The rows are grouped in 2 ways, from coarse to fine. Each group lies inside one group of the grouping before and may be the whole of it. The rows also spread widely along 4 directions, which tell nothing about the answers.
(in the rows, 128 means zero)
Some rows, each with its group in each grouping after it:
[146 113 154  60 122 112 134 127 152  92 107 109  96 149 119 108  52 118
 166  85] => q386 Tupo
[120 138 149  45 121 133  78 153 141 128 120 118  54 122 142 144 129 116
  68 151] => q386 fela
[ 94 128 121  86 115 141  95 122 134 105 120 113  89 136 143 122 121 116
 101 174] => q132 vot
[100 108 143  64 128 125 108 138 142  98 112 108  99 136 136 112  96 109
 148 122] => q132 rudet
[119 121 139  70 120 115 102 138 145 102 119 113  83 130 133 108 105 117
 133 125] => q386 fer
[126 109 136  67 124 128 137 114 151  92 119 101  97 138 134 119  76 120
 143 127] => q132 kas
[119 133 143  57 124 122  83 140 142 128 115 114  65 134 138 129  98 113
 111 118] => q386 dunas
[114 102 170  55 133 104 106 136 167  85 120  98 113 142 132 103  95 109
 185 119] => q438 Faf
[109 131 126 123 130 137 102 116 153  88 150 139  84 160 140 116  97 133
  92 157] => q438 Burar
[133 118 130  96 140 122 128 126 154  97 129 123  86 177 132 120  47 121
 136 109] => q438 lupof
[111 112 170  31 121 117 104 143 154 101 108  94  95 119 144 120 124  98
 137 158] => q132 Gode
[128 117 157  81 112 120 141 110 169  55 144 105 122 150 114  80  86 122
 160 150] => q438 saz
[100 136 120 128 111 128 107 121 130  81 146 128  87 161 130  93  92 135
 105 142] => q386 fela
[109 112 104 111 133 130 130 114 139 106 120 116  85 162 131 122  47 134
 139 105] => q132 kas
[135 102 120  99 126  94 132 133 146 102 110 116 101 162 122  98  28 133
 187  53] => q386 fer
[133 130 138  83 107 126 131 125 150  87 138 113  89 144 124 110  79 129
 117 134] => q386 fela
[101 109 128  92 153 109  68 148 147 129 113 122  68 168 142 136  70 129
 135  81] => q438 Burar
[165 134 119  94 107 136 173 104 164  85 139 136  89 135 126 131  61 129
  89 144] => q386 fer
[120 123 122  93 123 116 108 135 140 105 117 121  84 143 134 110  80 127
 132 106] => q386 fer
[120 117 130  84 126 116 128 131 150 105 116 114  96 155 139 124  61 115
 131 121] => q132 Gode
[134 108 151  80 107 104 150 116 151  56 131 108 121 133 118  73  86 121
 181 123] => q386 fer

New rows, each followed by its group in each grouping:
[113 112 158  71 130 111 108 130 167  82 126 107 109 149 132 104  93 109
 163 132] => q438 Faf
[122 116 147  71 127 104 106 134 143  96 117 104  91 146 131  99  72 115
 167  96] => q386 dunas
[131 118 138  87 126 119 119 127 141 101 111 120  93 163 121 108  47 124
 159  82] => q386 Tupo
[104 122 110 104 112 136 123 109 138  98 124 119  96 151 134 122  91 120
 109 156] => q132 vot
[117 116 136  91 141 118 106 130 165 109 121 124  89 163 141 132  66 117
 139 109] => q438 Faf
[ 94 112 153  79 126 108  89 142 150  89 121 100 100 158 125  85  87 118
 177 117] => q438 saz
[110 125 136  82 143 125  97 134 164 111 122 123  86 152 143 138  75 115
 125 125] => q438 Faf
[136 111 147  54 125 101 113 145 148 108  98 107  86 132 128 117  73 115
 161  85] => q386 fer
[ 96 126 157  68 120 125  86 138 156  89 131 106  96 139 135  97 129 113
 134 165] => q438 saz
[117 129 117  97 124 122  98 135 137 112 120 131  76 137 137 122  88 128
 111 118] => q386 fer
[115 127 135  84 125 129 106 134 156  97 132 118  93 152 131 113  86 122
 126 134] => q438 saz
[135 123 155  57 112 123 123 133 151  87 128 107  87 132 125 115  94 121
 122 137] => q386 fela
[ 88 115 126 116 148 112  86 138 135  89 129 118  95 183 136  81  79 121
 168 108] => q438 lupof
[118 107 108 115 129 126 144 108 146  88 126 112 101 168 126 109  40 136
 155 104] => q132 kas
[ 91 114 139  46 125 121  68 147 132 131  90 101  76 134 141 138 119 107
 134 130] => q132 vot
[101 126 156  42 124 122  85 148 149 118 110 107  79 118 152 134 136 101
  97 167] => q132 Gode
[ 96 130 131  71 140 112  56 170 124 146 100 112  54 147 142 138  92 123
 110  94] => q386 fela
[136 119 145  83 133 127 144 114 162  71 140 117 101 160 131 101  82 112
 141 144] => q438 lupof
[126 122 146  85 116 117 119 115 147  79 135 109 101 144 124  90  76 118
 158 123] => q386 dunas
[150 123 151  52 118 120 134 131 151 107 120 109  80 137 124 134  64 121
 117 114] => q386 fela
[134 125 137  50 137 111  84 152 142 154  95 112  54 137 141 155  61 114
 121  75] => q386 dunas
[136 122 139  62 147 127 108 141 158 118 115 121  66 156 142 145  71 112
 110 112] => q438 lupof
[125 115 148  91 126 127 129 113 165  73 143 120  99 148 129 111  89 124
 128 151] => q438 Burar
[ 93 123 126 101 131 110  78 148 124 112 119 115  80 163 129 103  79 134
 142  94] => q386 fela
[118 125 135  92 120 124 109 135 138  98 130 115  82 150 130 107  82 128
 119 121] => q386 fela
[114 125 111  85 135 140 104 133 141 134 111 122  61 145 148 159  73 127
  93 121] => q132 kas
[130 109 176  40 121 116 107 139 148  86 111 102  95 134 123  95 103 108
 171 115] => q386 Tupo
[126 120 183   4 124 108  73 154 150 122 101  90  68 107 138 130 128  96
 135 122] => q386 dunas
[104 115 139  99 134 121  90 129 153  91 136 121  88 156 138 107  98 128
 133 133] => q438 Burar
[116 120 137  86 117 126 139 116 154  86 131 115 105 145 138 110  85 114
 125 154] => q132 Gode
[126 115 148  82 128 125 130 118 174  75 138 116 112 147 130 112  84 116
 143 147] => q438 Faf
[123 127 132  99 113 129 128 121 148  82 142 119  90 148 122 109  82 135
 111 136] => q386 fela
[121 138 105  97 156 134  86 144 143 141 117 139  52 177 154 159  60 124
  79 110] => q438 lupof
[118 129 127  97 128 129 109 126 160 100 135 122  91 158 128 118  68 126
 118 131] => q438 saz
[118 105 163  71 135 113 109 128 166  78 134 112 100 145 132 104 101 120
 153 135] => q438 Burar
[156 114 138  57 119 139 172 117 166  94 118 113 100 132 129 144  54 113
 120 122] => q132 rudet
[131 116 142  67 127 111 103 145 142 115 110 107  75 148 127 130  61 127
 136  89] => q386 fela
[ 91 119 135  77 114 127 100 124 137  98 116 106 100 142 135 112 111 112
 131 154] => q132 vot
[116 118 145  34 141 106  61 171 138 147  90 112  55 120 147 146 110 112
 122  93] => q386 fer
[103 133 131 100 124 130 100 125 153  88 141 122  96 154 129 100 100 126
 118 152] => q438 saz
[122 124 140  87 127 123 101 134 141 104 114 124  85 153 129 113  72 120
 141 103] => q386 Tupo
[107 125 140  75 123 125 111 133 149 103 117 112  90 140 145 120  96 109
 116 154] => q132 Gode
[110 104 116  87 130 122 107 130 139 122 102 109  93 158 135 130  61 118
 143  97] => q132 vot
[132 123 131  90 120 121 125 130 143  95 130 112  85 157 124 113  58 130
 128 104] => q386 fela
